There are 10 hidden switches. A switch that is on adds its own fixed numbers to the row, and there is some noise. The rows also spread widely along 15 directions, which tell nothing about the answers.
In the rows, zero is written as 128.
Some rows, each with its switches (1 for on, 0 for off) after it:
[177 107 127 119  83 106 162 104 129  92 102 149 161 157  95 129 137 116
 108  76 152 126 139 128 127  99 125 117  97 160 181 158 103 119 142  81
 137 104 131 159 121  78 167 120]
0 0 1 1 0 1 1 1 1 1
[164 126 131  87 149 185 173 185 198 117 154 110 132 111 143 168 173 112
 119  49 111 130 144 174 158 109 141  98 113 158 157  50 193 147 103  60
  89 170  92 183 140 142 118 120]
1 1 0 0 1 0 0 1 0 1
[ 76 150  98  93 122 146 202 172 122 128 173  91 164 136 158 103 147 144
 121 134 151 126 108 172  66 119 117 155 119 135  92 124 144 132 125 131
 140 118 110 111 147  96 120 142]
1 0 0 0 0 1 1 1 0 0
[170  83 137  90 116 123 164 125 129 160 171 118 180 176 133 170 132 149
 100 160 148  91 159 164 120  95 141 121 151 152 189 148 120 104  77 108
 115 116 141 144 119 111 139 111]
1 0 1 1 1 1 0 1 0 0
[124  90  88 111 137 146 151 155 142 154 160 146 115 132 125 111 103 163
 149 128 112 142 136 151  97 132 145 115 141 119 161 119 150  62 142 140
 139 115  91 128  93 150 151 162]
1 1 1 1 1 1 0 0 0 1
[161 111 115 119 112 145 173 172 154  82 134 158 134 153 103 104 134 115
 119  91 127 133 148 119 145  87 134 102 128 145 168 101 108 110 133  82
 107 114 111 165  83 122 148 133]
1 0 0 0 1 1 1 0 0 0
[ 97 111 104  89 121 107 170 142 165 117 154 157 115 175 115 102 160 137
  84 120 116  59 129 153 136  92 142 169 104 148 160 110 130 116  93  99
 144  97  94 144 148 144 130 139]
1 0 0 1 0 1 1 1 0 0
[148 117 143 127  97 115 117 154 150 143 167 153 159 157 140  93  93 161
  69  85 114 125 159 158 126  94 138 158 158 140 181 172 140  84 128 113
 125  91 103 170  76 139 151 156]
0 1 1 1 1 0 0 0 1 0
[125 132 101 118  93 104 143 129 115 129 175  83 172 163 153 134 116 121
 105 205 156 127 110 167  88 140  78 128 117 146 110 164 105  81 107 150
 118 104 123 104 146  68 137 158]
0 1 1 0 1 0 0 0 0 0
[121  83 101 119 127 213 149 144 138 147 168  68 137 136 102 127 138 147
  66 157 105 166  93 142 119 102 129 159 177 121 126 136 131 111  95 214
 161 107  87 140 112 149 107 145]
1 1 0 1 1 1 0 0 0 1
[171  92 138 115 140 153 135 146 164 128 128 151 108 120 105 136 147 147
 141 116 139 124 144 113 142 119 197 152 130 115 190 125 120 122 119 114
 178 115 150 129  91 159 161  87]
1 1 0 1 0 0 0 0 0 1
[108 112 106  94 161 123 156 152 158 150 194 132 143 158 156 159 161 167
 107 145 149  75 123 166 105 123 177 180 114 132 141 119 150 144  77 103
 145 113 127 123 144 151 144 114]
1 0 0 1 1 0 0 0 1 1
[144 149 141  93 151 137 141 177 186 112 177 113 138 137 177 194 168 105
  90 147 133 113 143 187 136 138 133 139 103 139 152  91 151 144  78  85
 133 166 131 138 156 119 132 108]
1 0 1 1 1 0 0 1 0 1
[119 145 161 119 107 148 140 164 160  83 153 147 139 119 120 118 151 114
 119 154 110 149 139 176 132  82 125 158 128 146 155 129 102 146 142 107
 189 130 150 123 124  66 150 118]
1 0 0 0 1 0 0 1 0 1
[137 110 145  90 110 139 158 124 112 175 125 136 149 121 123 112 101 156
 166 124 113 159 152 190  88 116 134  88 158 126 175 136 152  49 159 149
 159 132 109 107 111 107 156 140]
1 1 0 1 1 1 0 1 0 1
[160 128 147 109 156 159 141 130 177 147 123 140 113 108 155 180 150 136
 124 109 140 136 147 165 123 145 169 157 123 105 189 116 145 121 101 117
 163 154 137 139 123 144 145  91]
1 0 1 1 0 0 0 0 0 0
[110 146 147 121 105 124 154 160 144 115 177 129 141  88 144 105 148 148
 139 141 134 137 133 165 100  95 159 201 121 129 148 163 106 117 145 152
 200 120 131 115 132 102 158 114]
1 0 1 0 0 0 1 0 0 0
[ 87 132 165  44  88 133 183 176 123 186 196  83 238 161 159  87 139 160
  86 138 118  88 124 193 113  91 148 134 167 137 160 129 181  77  83 182
 106 103  73 124 164 155 109 146]
1 1 0 1 1 1 0 0 1 1
[131  95 134  99 116 148 175 116 139 147 128 141 161 155 102  87 113 162
 128 107 117 127 128 164 120 112 153  90 125 117 192 138 181  71 120 172
 144 122  70 140 145 155 144 116]
0 0 0 1 0 0 0 0 0 0
[130 139 158  96  89 179 136  65 172 139  47 132  94  51  82 138 184  98
 146 101  82 171 122 181 157 122 114 160 119 133 203  98 114  95 148 158
 213 146 104 126 175  87 122 129]
1 0 0 1 0 0 0 1 1 0
[130  82  69 132 147 157 136 145 151 155 181 141  93 114 113 122  93 169
 139 148 129 173 138 170  81 133 104 145 139 147 139 146 149 101 164 101
 179 128 116 151  99  84 161 156]
1 1 1 0 0 1 0 1 1 1
[135 156 127 120 185 171 175 154 157 122 141 116 117 141 170 185 147 122
 101 113 123 161 127 197  85 121 146 135 121 126 110  94 132 138  90 105
 138 159 116 132  99 123 125 123]
1 1 0 0 0 1 0 1 0 0
[134 114 136  93 121 156 157 106 171 144 107 167 142 157 111 104 112 151
  77  90 149 135 126 160 121 126 120 152 134 121 191 160 192 142 135 116
 186 113 117 165 150 111 156  99]
1 1 0 1 0 1 0 0 1 0
[ 66 130 127 108 102 136 182 152 109 128 146 123 163 151 126  56 136 160
 122 107  91 121 102 158  87  84 173 149 134 118 129 129 119  72 128 195
 139  79  70 100 104 163 125 175]
0 1 0 1 0 1 0 0 0 1
[180 154 163 117  97 122 150 148 136 112 152 100 167 129 142 121 115 124
  89  89 124 166 146 176 116 101 123 111 125 151 142 154 162  95 144 133
 141 138  95 148 126 109 156 117]
0 1 0 1 1 0 0 1 0 0
[ 81 143 108 108 100 165 154 163 157 106 131 118 149 119 126  97 156 122
 122 133 135 151 108 157 116 139  97 157 119 136 135 102 135 139 136 121
 145 115 121 128 149  74 118 155]
0 0 0 1 0 0 0 0 1 0
[ 99 154 173  82  71 131 162 135 120 129 119 133 164  94 108  81 155 123
 147 130  76 148 135 184 123  79 143 140 139 142 177 114  99  61 157 175
 180 116  95  96 139 100 138 155]
1 0 0 1 1 1 0 1 1 1
[141 133 166  81 118 130 183 130 164 124 145 147 144 116 136 140 172 132
 126  80  95  93 145 185 136  75 185 145 103 152 189 109 144 109 114 109
 146 139 100 144 153 144 149 108]
1 0 1 0 1 1 0 1 0 1
[206 131 110 137 134 102 128  62 129 136  81 111 103 142 156 241 164  95
 135 113 171 124 134 135 108 158 133 151  96 124 147 128  48 107  90  80
 109 114 169 118  93  97 147 129]
1 1 1 1 0 0 0 0 0 0

New rows. What belongs after each?
[156 160 129 139 161 108 120 139 181 104 129 152  32  74 139 132 156 117
 129  85  92 138 143 167 121 135 190 175  71 125 139 108 118  75 146 108
 209 158  99 119 117 169 178 108]
0 0 0 0 0 0 1 1 0 1
[174  94 148  86  94 151 143  66 160 147  88 145 142 144  93 131 107 121
  91 120 136 147 123 161 141 137  98 102 126 120 217 173 184  89 137 162
 186 130 106 153 178 105 165  91]
1 1 1 1 1 1 0 0 0 1
[155 121 151  68  84 118 164 127 156 142 140  93 156 118 117 137 180 103
 137 125 115  92 136 164 169 113 141 110 104 148 196  88 144  68  93 148
 116 137  81 138 195 140 126 119]
1 0 0 1 0 0 0 0 0 1
[172 137 123 106 177 129 188  95 178  99  75 179  82 118 134 202 178 119
 159  41 131 121 135 159 114 129 186 125  56 135 172  78 138 139 118  57
 148 151 118 143 127 139 162 100]
1 1 1 1 0 1 0 1 0 0
[172 121 125  97 114 134 146 148 136 140 113 148 131 127 107  94 109 131
 147 144 154 151 155 125 115 146 133 108 137 134 180 135 122  82 159  96
 169 116 150 119  92 103 166 112]
1 1 0 0 0 1 0 1 1 0
[169 111 120 111 142 156 153 146 161 110 151 133 130 139 111 141 134 133
  80 136 124 145 137 136 135 115 154 136 127 138 175 128 133 117 110 131
 169 131 109 154 110 146 151 108]
1 0 1 1 1 1 0 1 1 0
[122 103 129 101 133 178 158  91 118 191 101 103 156 136 138 186 158 151
 125 107 140 134 123 179  84 116 141 164 167 126 149 128 102 135  92 115
 138 109 156 117  99  91 111 143]
1 1 0 1 0 1 0 1 1 1
[117 110 119  99 135 142 145 168 152 149 186  80 129 112 154 194 189 121
 141 198 126  99 133 187 113 121 144 165 126 163 127  80  76 110  70  94
 119 139 161 105 130  80 111 150]
0 1 1 0 0 1 0 1 0 1
[160  82  77 146 181 180 153 160 161 119 173 116  93 157 123 181 134 136
  87 125 141 150 136 151 108 111 132 138 137 139 119 117 118 151  94  78
 138 143 131 169  77 117 138 119]
1 0 0 0 0 1 1 1 0 1
[107 139 101  91 132 104 151 170 165 111 209 121 142 184 157 124 126 118
  73 223 159 101 117 185 105 145  85 144  99 143 115 134 162 129 104 107
 159 132 128 122 187  83 158 115]
1 0 0 0 1 1 0 0 0 1
[136 112 129 104 125 146 149 140 170 148 130 141 106  94 130 129 158 145
 154  79 101 107 147 159 132 116 176 151 118 144 178  95 127  86 121  96
 130 124 112 136 108 146 129 145]
0 1 1 0 0 0 0 1 0 0
[123  62 107  85 163 158 115 126 177 185 107 187  91 158 116 154 123 151
 148 210 152  94 150 140 131 182 147 133 155  95 223 108 115  87  85  99
 171 117 181 102  98 128 140 116]
1 1 1 1 0 1 0 0 0 0
[155 144  89 123 172 112 155 139 167 112 151 150  78 157 147 139 121 123
 103 135 135 132 134 164 100 151 136 128  84 123 132 110 147  93 118 102
 151 145  95 138 123 148 170 116]
1 0 0 0 0 1 0 0 0 0
[174 178 177 124 115 120 150  86 132 121  81 137 132 126 162 153 130 115
  80  52 112 160 140 186  93 116 154 149 112 119 159 160 121  91 138 137
 165 135 113 130 108 128 160 113]
0 0 1 1 1 1 0 1 0 0
[148  87  95  92  84 162 195 104 130 122 122  86 152 118  84 134 181 131
 143 104 146 119  97 112 129  98 134 142 116 158 148 113 124 132 125 140
 125  89 113 139 159 103 127 129]
1 1 0 1 1 1 0 0 0 0
[149 129 124 103 167 180 166 119 132 200 139  73 148 134 182 198 132 149
 116 109 147 150 130 203  72 148 135 125 154 112 125 126 161 111  79 129
 117 153 120 126 113 131 109 122]
1 1 0 0 0 0 0 1 0 0
[171  94 114 106 134  99 175  70 118 155 134 123 162 220 135 191 121 133
  78 115 143  92 131 183 108  94 119  92 127 140 156 150 122  78  58 122
  87 113  87 152 126 130 142 132]
1 1 0 1 1 1 1 0 0 0
[142 133 127  85 121 133 145 120 147 150 119 124 120 114 142 134 137 131
 121 127 135 128 123 154 104 159 141 146 115 117 162 134 151  91 137 140
 181 124 127 104 145 131 153 116]
1 1 1 1 1 1 0 1 0 1
[141 143 131 144 123 119 167 125 105 110 157 105 177 156 156 154 137 147
  69  95 139 144 112 157  76  79 161 179 128 138 107 180  83 120 101 153
 137  94 110 134  83 122 148 141]
0 1 1 1 1 1 1 0 1 0
[150 128 152 104 122 108 118 161 152 147 165 116 113  84 123 136 154 128
 142 177 107 129 166 181 142 120 163 147 127 148 176 107  95  47 112 133
 184 154 120 109 132 119 150 123]
0 0 0 1 0 0 1 1 1 0
[122 115 102 133 128 151 170 185 161  82 189 142 127 145 112  95 131 141
 102 120 105 143 133 161 118  77 136 136 121 160 129 108 133 123 135 102
 127 121  92 162 102 113 149 147]
0 0 0 0 1 1 0 0 0 0
[138 159 123 155 145 140 134 141 154 104 152 126  96 130 158 152 137 127
  83  98 117 162 131 179  94  95 128 194 125 139 102 143 100 147 127  98
 162 120 124 143  81 104 138 141]
1 1 0 0 0 0 0 1 0 0
[ 99 115 142  91 101 220 162 123 197 133 117 129 121  79 105 126 171 120
 104 100  85 152 114 187 151  99 108 174 144 135 187  99 156 139 128 150
 172 143  99 167 174  95 109 131]
1 0 1 0 1 1 0 0 0 0
[203 141 150 103  74  97 167 115 159  78 105 151 130 128 101 109 146  99
 101  61 127 123 152 124 157  97 137 126  78 162 201 137 134 103 158  97
 153 120 102 172 145 121 172  99]
1 0 1 1 0 1 0 1 0 0
[ 90 154 133  98 108 125 127 152 144 145 104 158  98  92 164 116 165 135
 141 101 126 105 142 139  98 145 166 212 136 106 158 118  82 108 149  94
 177  97 174  81  87 123 140 148]
1 0 1 1 1 1 1 1 0 1
[156  83 109  87 111 125 176 117 153 160 144 135 138 142 121 142 152 159
 138  73 146  82 147 161 121 111 150 128 114 158 179 106 170 112 119  61
  95 116 123 163 150 112 151 119]
0 0 0 1 1 1 0 0 0 0
[114 114 147  87 130 123 146 191 133 175 217 113 146 132 145 121 129 152
 136 216  83 108 167 209 117  81 156 129 175 153 158  97  97  31  86 146
 132 131 106  99  97 135 122 162]
1 1 0 0 1 1 0 1 0 0
[118 137 143 125 169 125 144 123 167 134 133 181 104 137 145 132 115 144
  99  92  91 139 133 205 103 112 171 143 110 114 161 137 138  72 114 137
 177 147  76 137 105 158 165 134]
0 1 1 0 0 1 1 0 1 1
[145  97 153  80 120 164 136 160 130 228 170  91 191 130 165 141  96 175
 107 153 156 143 169 198  87 147 125 128 197 130 183 156 173  79 102 123
 133 138 150 136 110  94 126 128]
0 1 1 1 0 1 0 1 1 0
[111  65  90  89 117 169 169 146 155 154 138 130 137 121  92 105 162 167
 143  99 154  99 121 120 123 127 162 158 131 136 173 111 152 132 122  99
 147 101 135 142 138 119 138 120]
0 0 0 1 0 1 1 0 1 1
[152 114  72 138 168 140 143 174 165  79 145 160  74 138 103 130 131 110
 119 171 123 152 136 113 129 139 140 121 103 134 149  94  74  90 118 102
 166 133 113 132  70 140 153 140]
1 0 1 0 0 1 1 1 1 0
[140 123 104 187 196 168 185 124 117  79 153 142 119 113 111 155 121 173
 163  85 117 224 102 173  46  76 197 132  96 129  87 153 113 142 154 154
 193 140  90 128  65 118 184 120]
0 1 0 0 0 0 0 0 1 1
[138 117 139 137  98 155 191 141 112 105 156 110 182 119 122 135 153 156
 140  53  95 149 137 165 102  40 169 128 136 161 147 128 102 114 128 137
  97 110  85 153  84 119 127 161]
0 0 1 1 1 0 0 1 0 0
[139  86  94 108 145 178 181 125 151 112 142 128 131 166  92 112 124 146
  88 126 129 134 104 142 107 120 137 102 110 134 144 136 177 127 119 139
 164 125  96 145 141 137 152  99]
0 0 0 0 1 1 0 1 0 1
[156  80 131  69 137 145 172 178 164 169 170 120 174 154 149 178 159 136
 153 162 164  68 169 164 139 135 157  93 136 151 202  69 130 103  57  50
  59 145 164 144 126 108 123 112]
0 0 1 0 0 1 0 0 0 0
[114 136 136 140 116 156 177  94  96  99 106 116 153 143  99 111 115 136
 118 149 106 202  99 182  68  87 122 117 126 125 119 167  97  94 146 210
 199 118  94  98 114  80 145 140]
0 1 0 1 0 1 0 1 0 0
[164 112 151 105  82 146 153 165 144 124 171 110 195 184 133 117 111 114
  50 134 118 124 150 157 150  74 103 112 171 152 178 144 117  92  91 133
  81 105 100 177  95 119 118 147]
1 1 1 0 1 1 0 0 0 0
[186 121 107 111 157 159 193 137 133 122 155  69 157 116 131 203 178 124
 153 128 163 148 121 147 107 116 160 110  99 162 119  97 115 141  90 104
 119 147 123 134 129 109 132 103]
1 1 0 0 0 0 0 1 1 0
[119 102 102 125 108 151 180 172 117 118 171 116 170 154 125 107 115 153
 129 122 124 152 141 162  88  92 117 108 143 153 140 125 123 104 135 117
 101 111 105 149  89  89 125 170]
0 0 1 1 0 1 0 1 0 0
[139  89  87 113 115 129 183  65 113 134 105 128 118 125  83 137 133 143
 187 131 144 152 101 153  82 126 121 107  92 135 144 140 132  88 158 152
 174 113 104 111 160  79 168 130]
1 1 0 1 0 1 0 0 0 1
[110 139  96  97 168 167 158 198 141 170 175  67 152 171 200 151 136 143
  72 149 160 120 117 160  77 175 142 140 151 104  96  93 155 111  57 129
  85 124 121 114  99 161  98 147]
0 1 0 1 0 1 0 0 0 0
[ 99 171 154 111 126 152 156 154 156 105 126 141 113  73 122  96 157 123
 140 144  93 175 128 192 103 113 150 166 109 140 141 103 110 101 159 142
 216 149 117 101 135  87 150 128]
0 0 0 0 0 1 0 1 1 0
[142  69 134  83 117 135 170 118 116 157 170  96 206 194 112 149 119 143
 108 233 157 106 121 168 112 127 129  75 136 126 186 157 135  72  62 189
 137 128 122 114 165 108 140 100]
0 0 1 1 0 1 0 0 0 1
[168 102 147  80  81 140 159 177 146 112 157 115 188 144  98 105 144 125
 105 150 151 120 150 129 152 101 125 109 139 175 180 122 135 124 124  90
 132 112 148 147 132  76 144 109]
0 1 0 1 1 1 0 1 1 0
[141 138 144  74  89  92 176 166 161 107 166 141 160 141 135  86 148 147
 105  93 151  80 142 152 120 102 153 154  90 169 157 136 184 137 146  70
 151 107 128 140 170 106 170  99]
0 1 0 1 1 1 0 1 0 0
[147 158 130 114 147 191 154 145 191 120  94 142 105 110 138 127 134 121
  77  29 121 189 125 163 121 140 127 152 125 114 154 104 192 146 146 108
 160 148  88 182 116 138 139 121]
1 1 0 1 0 1 0 0 1 0
[137 132  96 104 122 104 148 115 137 147 156 128 151 172 149 126 106 129
  95 170 146 115 123 159 104 157 105 118 111 123 153 152 137  68 104 143
 130 111  95 120 142 133 148 141]
1 0 1 0 1 0 0 0 1 0
[144 171 141 143 136 106 166  75 136 105 115 146 122 116 163 170 137 137
 124  63 120 163 118 204  69 112 152 159  72 124 128 158 136 113 145 139
 171 140  95 127 142 107 177 120]
0 0 1 1 1 0 0 0 0 0
